The groups are shells around one centre, one inside the other: the same stretched ball of 7 dimensions in 8 sizes.
Known rows, each followed by its group:
[ -0.6  15.6 -13.8 -10.4   9.8  27.0   4.4 -11.9  -8.1   6.3 -11.6 -23.7
  10.1 -11.5   0.5   7.4   4.8  13.5  11.3]	z_264
[ -1.8  40.2  17.5 -17.6  26.2  -5.7 -16.4  -2.7 -17.3 -29.1  -2.9 -26.7
 -34.6  -1.2  11.9   7.1  25.2   6.9  15.1]	z_120
[  0.3 -25.4   9.4  13.5  -7.0 -12.1 -17.8 -14.8 -12.4  20.3 -10.0  22.2
   2.1   6.0 -30.9  13.3  15.1  -2.2  20.3]	z_6
[-15.2  30.2  23.4 -22.9  28.9  12.1  -2.3  -6.9  -8.6 -16.7  -8.1 -19.7
 -30.9  -4.7   7.7  16.9  47.5 -12.5  17.4]	z_909
[ -7.1  21.5   3.9 -19.6  24.9  13.3  -2.6   2.5 -15.7  -3.5 -11.2 -30.3
  -1.3  -1.1  21.0   7.5  10.1  17.8   8.6]	z_909
[-13.1   3.0  -3.3  -3.1  13.4  10.7  -4.3  -6.8 -13.2  21.0 -14.5 -13.1
  17.1  -2.4  -6.1  12.1   8.2  11.4  12.9]	z_6
[ 12.9 -20.3  16.8  -8.4   8.0   2.0  -4.3   3.9 -24.9   5.4  -5.5  -3.2
   4.5  10.9  11.4   4.4  -3.8  22.8   9.0]	z_264
[ -2.4 -48.8 -17.8  10.2 -16.4  20.5   0.2 -12.7  -9.0  52.9 -19.6  21.6
  38.7   4.7 -12.9   7.3  -2.0  10.0  12.7]	z_959
[ -1.2 -36.6  30.2  -6.6  16.0 -10.6  -0.3  10.7  -6.8  12.2 -18.6   0.2
  23.0  11.5  -9.2  28.5   1.6  11.8   6.6]	z_532
[ -7.4  18.2  27.9 -19.9  26.2 -11.2 -12.1   3.0  -0.8 -26.4 -13.3 -15.9
 -28.5   2.3   5.9  22.4  34.5  -5.4  12.9]	z_215
[-10.2  -5.9   5.4   3.0  -1.2  -8.0 -18.9 -15.4   3.1   6.0 -16.2  15.6
 -15.9   1.0 -20.8  17.7  36.7 -16.7  20.8]	z_120
[-10.3 -47.4  13.8  -0.5  -0.7   0.8  -3.4  -2.0   2.1  30.0 -23.6  23.0
  16.4  10.8 -11.6  24.2  22.5  -7.4  12.8]	z_959
[ 17.3 -29.3  -4.2 -13.2   0.9  21.8   9.8   4.3  -8.6  11.8 -15.4 -10.2
  26.2   3.6  16.6   7.3 -17.0  28.5   2.2]	z_717
[  4.8  25.9 -20.2   1.2  -8.5   3.7 -20.4 -25.6   4.7 -13.5 -10.5  -1.8
 -28.3 -11.8 -15.0   4.1  25.8  -7.2  20.9]	z_532
[-14.9 -11.2  43.4 -17.5  27.1   7.9   1.5   1.9 -25.9   9.3  -5.5   0.5
 -12.8  11.4   9.5  16.4  40.1  -6.6  16.3]	z_717
[  2.2  15.5  13.4 -12.1  10.8   0.6  -7.2 -11.8   5.5 -23.4 -11.3  -8.3
 -26.4  -7.1 -11.8  20.3  33.0 -11.5  16.8]	z_215
[ -2.9  26.2  24.2 -30.8  31.0  20.9   9.6  -1.4  -6.2 -25.1  -8.0 -31.0
 -21.9  -7.0  15.4  18.2  32.8  -1.6  11.1]	z_120
[ 17.1   6.8  -3.6 -10.6   5.9  24.4   1.4  -7.6 -31.8   2.7   1.7 -18.7
   0.7  -1.1  16.9  -8.9  -7.8  29.0  11.1]	z_909
[  1.4  14.4  -2.3 -17.1  14.6   9.3  -0.6  -2.1   8.2 -15.2 -18.9 -24.6
  -1.3  -7.9   3.6  18.9  10.5   7.9   7.6]	z_215
[ 26.7   9.7 -10.7 -16.4   9.9  15.6   3.6   4.1 -14.2 -14.9  -7.8 -37.3
  14.8  -4.8  19.5   0.6 -30.9  43.7   0.9]	z_6
[ -9.4  19.3  -8.2  -2.4  10.3   7.8 -12.0 -12.5 -13.9   8.7 -10.3 -14.1
  -1.1  -5.1  -4.9   5.7  14.0   8.3  16.3]	z_959
[ 11.8  10.7  -9.5  -7.9   0.2  -2.5 -12.0  -8.2  12.2 -21.3 -17.5 -12.5
 -11.0  -7.2  -6.0  14.7   7.4   6.0  10.5]	z_909
[  9.0 -24.4  -6.8   2.5  -8.2  13.8  -5.6 -10.0 -21.3  25.1  -7.8   8.7
  12.2   5.5   0.8  -1.9  -1.7  16.9  13.5]	z_264
[ 16.9   6.6 -10.3  -0.9  -1.2  -0.9 -14.7  -7.6 -14.2  -6.0  -7.0 -12.0
  -1.6  -1.1  -0.1  -0.3 -10.1  24.3  11.3]	z_264
[  3.9  49.9 -10.3 -18.2  12.8  22.3  -8.2 -16.8 -14.0 -24.0  -1.3 -29.3
 -34.7 -12.6  16.6  -4.7  24.8   6.2  16.8]	z_959
[ 11.7  12.0  -8.1  -9.3   4.6  18.0  -6.1  -8.3 -26.0   0.6  -1.7 -16.2
  -6.1  -0.7  17.3  -8.2  -1.0  23.9  12.2]	z_215
[ 11.5  23.6  19.5 -24.9  24.1  -9.0  -8.3   7.9   1.8 -43.2 -12.0 -30.8
 -24.8  -0.8  15.3  18.0  11.3  12.3   6.3]	z_717
[  6.8   0.9   7.7   1.8  -2.4  -7.7 -16.2 -16.7  -1.7  -9.7  -8.7   7.5
 -20.9  -2.4 -22.5  13.7  24.3  -7.7  19.6]	z_959
[ -0.5 -38.8   9.8   1.4  -0.8  12.0  -1.9  -4.6 -27.1  37.2  -8.6  15.3
  18.6  12.2   0.4   4.1   5.6  12.6  13.7]	z_215
[  9.3  26.1  -3.2  -5.2   3.6  -6.3 -22.1 -12.1  -9.0 -21.9  -5.7 -10.9
 -29.8  -3.1   0.4   1.6  15.7   6.8  16.7]	z_264
[  2.7 -22.2  14.2  -3.0   2.1  18.3   4.4 -12.9 -18.5  19.2  -5.7   8.5
   4.4   1.7 -10.8  10.2  18.3   0.3  16.8]	z_909
[  9.8  23.7  -0.3 -15.3  10.6  -7.0 -15.1  -2.0   6.4 -32.8 -14.5 -21.4
 -23.1  -4.2   7.3  12.6  11.9   8.6   9.7]	z_909
[  8.8 -30.8  16.8  -2.7  -0.1   2.4   0.3  -6.4  -2.6   7.1 -13.2  10.2
   6.1   3.3 -16.8  20.3  12.0   0.1  12.9]	z_120
[ -7.0   5.0   1.1   2.3   0.3   3.1 -17.4 -18.3 -15.7  10.4  -6.6   8.5
 -17.8   0.7 -10.0   3.7  30.5  -6.0  22.1]	z_909
[ 18.9 -42.2  -0.9  -5.8  -1.4  15.8   5.8   7.1 -23.2  25.7 -11.4  -3.3
  36.2  11.1  16.1   1.5 -28.4  38.6   2.3]	z_717
[  6.1   9.3 -29.4  -0.8  -3.0  25.4  -2.0 -15.9 -11.8  15.7 -10.8 -16.8
  17.0 -10.2  -1.7  -1.8  -8.7  22.2  11.8]	z_120
[ 20.5 -53.7  -6.2   5.6 -12.6   3.4  -1.6   2.3 -12.8  29.8 -16.1   9.9
  40.6  10.9  -3.6   6.9 -30.5  32.9   4.3]	z_6
[  3.5  -2.7   6.2 -13.3  10.5  38.5  13.3 -11.5 -30.1  17.6  -0.4 -11.8
   5.7  -3.0  10.4  -0.5  11.6  12.8  13.9]	z_717
[  3.8  32.3  16.5 -22.8  29.9  22.0   5.3  -2.5 -31.2 -14.2   2.7 -37.8
 -11.3  -5.1  18.4   2.2   9.6  20.7  11.4]	z_532
[  8.2  14.7 -10.0  -4.2   1.3  21.2  -5.7 -17.4 -24.5   5.2  -0.5 -11.0
  -7.7  -5.5   3.1  -6.4   7.4  14.5  16.8]	z_120
[ -6.1  -1.7   4.4  -6.5   9.1  23.1   1.7 -12.3 -22.6  19.8  -5.9  -4.6
   3.1  -1.2   0.0   4.8  19.0   4.9  16.5]	z_264
[ 16.5  41.0  -8.3 -13.8   4.9  -4.3 -16.9 -13.3  13.7 -48.1 -11.3 -23.7
 -38.6 -13.9  -3.1  11.4  18.4   0.7  13.7]	z_6
[  5.7  40.9  30.3 -30.5  34.3  -4.5  -9.7   6.6 -15.1 -47.0  -2.3 -35.8
 -42.5   0.8  26.8  10.0  25.1   9.8  10.4]	z_6
[ -3.6  49.0  10.8 -12.7  22.9  -8.6 -18.3 -10.5  -5.2 -34.2  -6.2 -27.4
 -36.0  -9.2  -6.4  13.7  29.7  -1.9  17.6]	z_717
[-15.8  15.9  36.1  -6.6  20.6 -25.5 -23.7  -7.8  -1.5 -20.2 -10.8   3.7
 -40.4   3.6 -19.4  26.4  53.4 -24.0  22.6]	z_6
[ 23.7  22.9 -24.9 -12.9  -2.2  21.7  -3.7 -11.4  -6.0 -18.9  -7.2 -26.0
  -8.7 -10.9  15.1  -5.1  -8.6  24.9   8.7]	z_909
[  1.5  13.2   0.0 -17.2  20.9  14.3   4.2   2.1  -6.7  -4.9 -14.5 -33.1
  13.5  -6.1   8.5  14.4  -3.8  22.2   5.5]	z_959
[ -3.8  41.1  20.8 -26.6  30.3  -0.2  -6.4  -1.7   3.7 -41.4 -11.2 -32.1
 -35.8  -8.1   7.8  21.3  35.8  -5.4  12.7]	z_120
[  1.1 -41.2  18.7  -7.5   3.9   3.3  -2.0   4.6 -12.4  20.0 -15.5  12.9
  10.6  14.6   7.8  13.7  11.0   7.9   9.6]	z_532
[  5.4  -9.9  20.6  -0.9   5.8 -31.1 -25.1   1.3  -0.6 -15.0 -14.6   6.0
 -16.5   9.8 -11.6  19.5  14.6   2.3  13.4]	z_532
[  2.5  -5.3  25.0 -23.0  30.2  12.6  12.3  12.6 -16.4  -1.8 -11.6 -30.3
  18.5   2.9  14.5  19.3  -4.0  24.6   2.8]	z_532
[  4.3   7.5 -11.2 -16.7   8.1  39.1  12.3 -10.5 -11.4   7.4  -9.5 -21.4
   8.0  -9.4  13.2   3.3   6.8  14.0  10.0]	z_264
[ 12.3  -6.6  -2.4  -9.7  -1.4   3.1  -7.6  -5.0   4.4 -10.6 -15.7  -3.3
  -8.0  -0.2   3.2  11.5   9.1   6.8  10.0]	z_959
[ 11.7  42.4   3.3 -27.1  20.1  14.3  -1.5  -5.4  -0.1 -42.5  -7.2 -37.1
 -31.7 -11.9  17.2   9.0  18.8   7.8  10.1]	z_120
[ 24.4  29.8   4.3 -14.8  10.3 -10.4 -16.0  -2.3  -3.5 -45.2  -5.4 -26.9
 -29.5  -4.7   7.3   6.3   0.4  18.6   9.6]	z_717
[ 14.4  19.4  -2.2 -15.8  15.2   5.2  -5.4   2.4 -12.3 -18.7  -8.6 -32.5
  -1.2  -3.1  15.7   4.5 -10.7  29.7   5.7]	z_215
[  7.2 -13.0  -9.6  -9.6   1.1   5.5  -5.3   1.3   4.2   2.0 -21.1  -8.3
  11.0   1.7   9.0  12.0  -3.1  16.7   5.6]	z_532
[  4.4  -4.2  17.5 -17.1  13.8  22.0  11.8  -7.3  -5.8  -4.2  -9.3 -11.2
  -2.4  -5.1  -2.7  18.4  21.0  -0.6  12.2]	z_215
[-18.7  17.7  29.0 -22.8  31.6  22.2   9.0  -6.9 -12.4  -2.4  -8.2 -18.8
 -14.6  -5.3   2.0  21.3  45.5 -12.5  16.7]	z_717
[  0.0  49.5 -30.2 -16.7   9.9  26.7  -7.5 -14.6  -5.7 -14.4 -10.0 -36.0
 -15.9 -15.5  19.7  -4.5  11.5  14.8  12.4]	z_532
[  5.9  43.8 -33.0 -10.7   4.3  32.1  -5.2 -19.5 -15.3  -5.2  -4.5 -32.0
  -9.4 -16.0  13.9 -10.5   3.4  20.1  14.0]	z_959
[ -3.3 -24.2   1.3  -6.4   6.3  18.1   1.2  -0.2 -22.3  30.8 -12.3  -1.3
  22.0   8.1  12.4   4.2   0.7  19.2   9.5]	z_264
[ -7.3   8.9  42.2 -21.0  33.5  -2.8   0.1   4.8 -12.7 -16.7  -8.1 -18.6
 -15.4   3.1   0.9  25.2  30.1  -1.6  12.5]	z_215
[ 16.5  51.9   1.5 -36.2  27.3  32.2  13.3  -4.5  -2.2 -47.1  -4.7 -54.6
 -23.9 -19.2  24.2   8.5  10.7  15.8   6.5]	z_6

New rows, each followed by its group:
[ 12.1 -33.4  36.8 -14.3  14.0   2.6  10.1   5.5  -6.4  -3.3 -11.6  -1.2
   8.2   6.6  -6.5  26.5   8.4   6.2   7.8]	z_717
[ 11.1  20.1  22.1 -23.9  19.6  -2.8  -6.7   1.2   0.0 -40.2  -8.8 -20.9
 -33.6  -1.4  12.2  16.0  23.8   2.0  10.6]	z_532
[ 20.0  49.1 -16.1 -16.5   6.3  12.4 -11.0 -14.7  -3.3 -40.8  -3.6 -33.4
 -33.8 -15.1  11.2  -2.4   8.2  14.2  12.8]	z_909
[ 10.3  10.1 -26.9  -7.7   1.5  24.2  -2.1  -7.1 -15.7   9.2 -10.4 -23.8
  15.6  -5.8  15.6  -5.7 -16.0  32.2   7.3]	z_215
[ -4.5  57.2  12.9 -13.1  21.9 -14.7 -27.1 -12.2  -7.1 -42.1  -3.3 -22.9
 -54.7  -6.9  -1.2   9.2  40.8  -7.7  20.9]	z_6
[ -2.1 -47.4 -11.9   8.5 -12.9  14.3  -4.3  -8.2 -15.3  49.6 -17.2  21.0
  32.9   9.5  -4.8   4.2  -2.2  13.8  12.3]	z_909
[-12.1 -42.7   3.4   4.3   2.8   0.5  -3.5   0.9  -5.5  41.1 -24.0  10.8
  38.4   9.1 -13.5  21.3   0.9  10.1   9.5]	z_717
[  2.7 -13.2  -5.8  -3.1   4.2  30.3   8.4 -10.2 -26.7  30.9  -6.1  -8.7
  26.2  -1.8   0.2   1.2  -5.3  21.6  11.8]	z_909
[ -0.2 -26.9  -0.4 -10.0   6.8  38.3  16.4  -4.2 -25.7  37.5  -9.4  -6.3
  32.1   2.3  11.9   3.4  -2.1  20.7   8.8]	z_909
[ -7.1  66.5  -4.5 -18.3  19.4   8.6 -14.0 -20.5   6.4 -40.6  -8.5 -31.7
 -48.2 -19.7  -2.6  11.7  44.9 -13.8  20.3]	z_6
[ -5.4 -10.1  10.8 -17.8  17.4  36.7  13.6  -1.9 -31.3  25.2  -5.1 -12.5
  12.6   3.7  22.8   1.6  12.3  15.6  10.7]	z_6
[ -0.7  -7.6  53.0 -14.4  30.9 -16.0  -5.7   9.6 -25.2 -11.0  -3.4  -9.0
 -11.2  12.5  -1.0  21.7  19.3   7.1  12.4]	z_717
[ 10.2 -68.9  16.2   5.4  -8.1   9.0   3.0   0.5 -28.5  46.3  -9.5  26.5
  34.5  18.7  -3.9   6.7  -9.1  19.7  10.3]	z_6
[  7.4   3.7  26.1 -23.4  26.5  23.8  13.2   3.0 -29.8  -4.1  -0.2 -26.3
   0.5   1.3  18.7   7.3   6.3  20.2   8.6]	z_120
[  3.5 -39.2  11.3  -0.9   3.6   3.5  -5.1   5.1 -29.5  32.1  -9.7   7.4
  23.9  16.6  10.1   3.1  -8.5  25.7   8.8]	z_909
[ 18.9  47.7  -9.4 -16.3  10.4  15.2  -7.4 -14.4 -12.0 -35.6   0.3 -34.8
 -29.7 -14.2   9.8  -3.0   6.9  16.5  13.5]	z_120
[-11.1   0.2  22.2 -16.4  18.8   5.3  -4.2  -1.6  -7.2  -2.1 -13.0  -4.5
 -15.5   3.9   6.8  17.7  35.7  -7.0  14.5]	z_264
[ -2.6  18.6 -16.6  -6.9   8.2   6.8 -10.5  -7.3  -0.9  -1.3 -16.9 -20.9
   3.4  -7.0   1.1   8.9   4.1  14.0  10.6]	z_120
[ -7.5 -11.8 -25.7   5.8 -10.9  18.3  -7.2 -19.6   0.4  30.4 -19.4   8.2
  15.0  -5.4 -13.9   7.5  13.1   0.4  16.3]	z_909
[ -1.9  -3.6  24.6 -14.6  13.7   7.2  -0.4  -6.2  -5.2  -7.5  -9.9  -1.2
 -17.8   1.0  -2.5  18.9  34.5  -9.6  15.7]	z_264
[ 20.1   5.7 -31.1  -2.4 -11.4  27.7  -1.3 -18.2 -10.0   5.1  -7.7 -12.7
   7.2 -10.5   2.3  -6.4 -11.3  23.1  11.5]	z_120
[-11.4 -31.9  -8.4   5.1  -3.2  16.6   0.4 -11.1  -6.3  43.0 -20.1  10.9
  31.9   1.2 -16.1  14.9   8.6   3.8  13.6]	z_909
[-13.1 -39.8  13.2  -1.0   3.7  12.7   3.3  -6.0  -8.5  37.5 -18.2  16.3
  21.9   6.9 -12.3  20.3  21.5  -4.5  14.3]	z_264
[ 13.6   5.5  18.6 -12.2  10.9 -11.7 -14.8   1.1 -10.5 -24.6  -6.6  -9.3
 -23.8   5.5   7.7   9.4  11.5  10.8  11.6]	z_120
[ -0.2  24.3  40.3 -21.2  31.0  -5.7  -6.2  -0.2 -15.3 -31.7  -2.0 -20.3
 -34.7   0.8   3.1  18.2  34.2  -2.9  15.5]	z_120
[ 21.9  -6.0  13.6  -7.8   6.3  11.1   0.8  -5.3 -28.5  -3.4   2.2 -10.7
  -0.9   2.0   2.7   0.7  -6.1  23.6  11.7]	z_532
[  3.4  39.5 -15.4 -11.6  10.8  20.7  -5.0 -16.2 -10.8 -12.4  -5.7 -29.7
 -12.8 -14.3   3.5   0.8  10.9  12.0  14.6]	z_264
[  3.7 -59.2  16.8  14.6  -9.2 -18.3 -18.3   0.2 -24.4  38.8 -11.8  32.8
  20.8  22.5 -13.7   8.6  -2.9  14.3  14.0]	z_6
[ 19.3  24.3 -19.8 -11.8   3.6  34.5   5.8 -15.4 -19.6  -5.9  -0.8 -30.3
   1.3 -13.7   9.8  -6.9  -9.1  26.9  10.8]	z_909
[ 10.5  17.4 -45.5   1.1 -13.0  15.9 -13.8 -18.2   3.9   2.2 -16.8 -14.5
   5.1 -12.5  -0.3  -3.2  -8.1  19.3  11.4]	z_532
[-12.5  16.7  15.7 -22.5  25.1  25.3  11.0  -7.9  -1.8  -5.5 -12.8 -21.6
  -8.1  -9.6   0.9  22.0  36.1  -8.8  13.8]	z_909
[ -5.3   0.6  21.9 -17.9  26.1  21.4  11.5   0.2 -22.1   8.1  -6.9 -21.5
   9.8  -0.5   6.6  14.6  12.6  12.0  10.3]	z_215
[  1.5   1.6 -11.0  -4.7   3.2  12.2 -11.3  -5.4 -23.6  14.8  -8.0  -8.2
   3.0   4.1  16.3  -5.7   0.7  22.1  12.0]	z_909
[-16.0 -33.9  17.6  -1.1   6.6  22.6   8.9 -12.4 -15.9  41.2 -12.6  15.6
  18.6   3.3 -17.3  18.8  29.8  -9.7  18.2]	z_6
[ 10.9  20.8 -24.0  -6.8   2.4  13.9 -10.1  -8.6 -13.3  -3.0  -9.0 -24.1
   1.8  -6.3  12.1  -4.9 -10.2  27.8   9.7]	z_264
[-19.6  -4.1  -4.1   7.9   0.4 -12.9 -25.3 -12.6   0.2  18.8 -20.4  13.1
  -3.9   3.3 -19.2  15.7  29.5  -9.6  19.6]	z_6
[  2.7   8.6  27.0 -23.2  24.3 -11.2 -10.0  10.6  -2.8 -28.9 -13.6 -18.4
 -22.5   6.8  18.2  18.8  19.7   7.1   7.6]	z_6
[ -2.6  19.3  28.1 -13.7  20.4   3.3  -4.6 -11.2 -11.3 -18.8  -3.3 -10.6
 -29.5  -4.1  -9.3  17.2  38.5 -10.6  19.3]	z_909
[ -6.0   4.9   9.4 -11.8   9.0   5.6  -6.5 -10.0   4.5  -7.8 -15.3  -2.0
 -18.7  -3.0  -4.5  18.6  35.9 -12.3  16.0]	z_264
[  0.5  32.3   0.3 -11.7  20.9   0.8 -11.3  -2.6 -15.2 -14.2  -7.7 -32.3
  -6.6  -4.9   6.1   6.5   2.5  20.7  10.9]	z_717
[ -3.5  -7.7  28.1  -9.5  16.8 -14.1  -9.0   1.4   1.5 -10.4 -16.2  -2.7
  -8.5   4.2 -12.2  27.8  23.8  -4.3  12.6]	z_264
[  7.6  -7.8 -33.9  14.0 -19.2  12.9 -16.0 -22.1 -16.2  29.1  -9.5   7.5
  13.7  -3.1 -11.9  -8.1  -7.5  18.2  17.0]	z_717
[  3.1 -31.8   8.4  -5.1   0.2  13.8   0.0  -3.4 -18.2  23.6 -10.7   9.6
  10.6   9.1   5.9   6.4   8.8  10.1  12.0]	z_215
[ 11.8  31.9  17.6 -19.5  23.7 -15.5 -16.1   5.5  -7.5 -42.3  -7.1 -31.4
 -28.2  -0.1  12.4  11.9   7.7  17.0   8.7]	z_532
[  6.6  28.1  18.2 -19.1  27.6  -3.5  -7.5   4.5 -16.3 -27.1  -5.2 -34.3
 -14.2  -1.2  11.6  11.0   4.6  20.4   8.6]	z_909
[-10.8  -5.3  -2.1  -4.5  11.6  18.2   2.7  -7.4 -11.6  24.6 -15.0 -10.8
  22.1  -3.2  -6.9  13.8   8.1   9.9  12.0]	z_959
[  9.6  19.9 -19.5 -11.5   0.0  16.0 -10.5 -10.9  -6.9 -10.0  -9.8 -15.9
 -15.3  -5.4  16.9  -3.7   8.1  14.1  12.0]	z_959
[ -7.3  28.2 -24.6 -10.8   5.7  23.8  -7.0 -15.5  -3.1   2.0 -14.2 -19.7
  -7.4 -11.1   9.4   1.7  18.6   5.6  14.2]	z_909
[ 14.4 -49.7  19.6  -4.6   2.0  21.1  13.3   0.3 -30.6  31.7  -4.7   7.3
  30.1  11.0   2.0   6.7 -10.1  23.4   8.7]	z_717
[ 11.9   4.5   2.2 -14.0  11.0   9.1  -6.2   2.5 -23.2  -4.5  -5.5 -18.7
  -2.8   4.7  23.5  -2.3  -4.8  27.8   7.8]	z_120
[ 14.2  27.8  25.2 -19.9  21.4  10.7  -1.0  -7.1 -25.0 -29.8   5.7 -24.2
 -32.0  -3.7   9.3   4.0  19.5   9.2  15.3]	z_717
[ 10.4  33.9  -9.9 -16.8   6.3  27.5   3.1 -20.5   2.5 -24.7  -6.9 -24.0
 -23.5 -18.8  -1.6   7.8  23.1  -1.8  15.6]	z_532
[  7.2  -7.2   0.8  -2.2  -3.2  10.0 -10.5 -12.4 -21.1   9.0  -4.1   6.5
 -11.2   4.2   3.8  -2.3  14.5   7.5  17.0]	z_959
[ -3.9 -26.6  40.2   0.2  13.1 -31.8 -24.1   7.0 -22.4   5.4  -8.7  16.1
 -11.5  21.9  -4.7  16.0  19.7   3.8  15.4]	z_6
[ 11.1  48.1 -12.5 -16.2   9.6   5.6 -12.6 -13.6   7.7 -41.1 -10.1 -31.2
 -32.7 -15.9   2.7   8.0  17.4   4.5  13.3]	z_120
[  4.8  20.5  24.8 -24.2  21.2  10.0   1.9  -5.5  -1.7 -31.6  -6.9 -19.2
 -31.3  -6.0   4.6  18.4  34.3  -6.9  13.9]	z_909
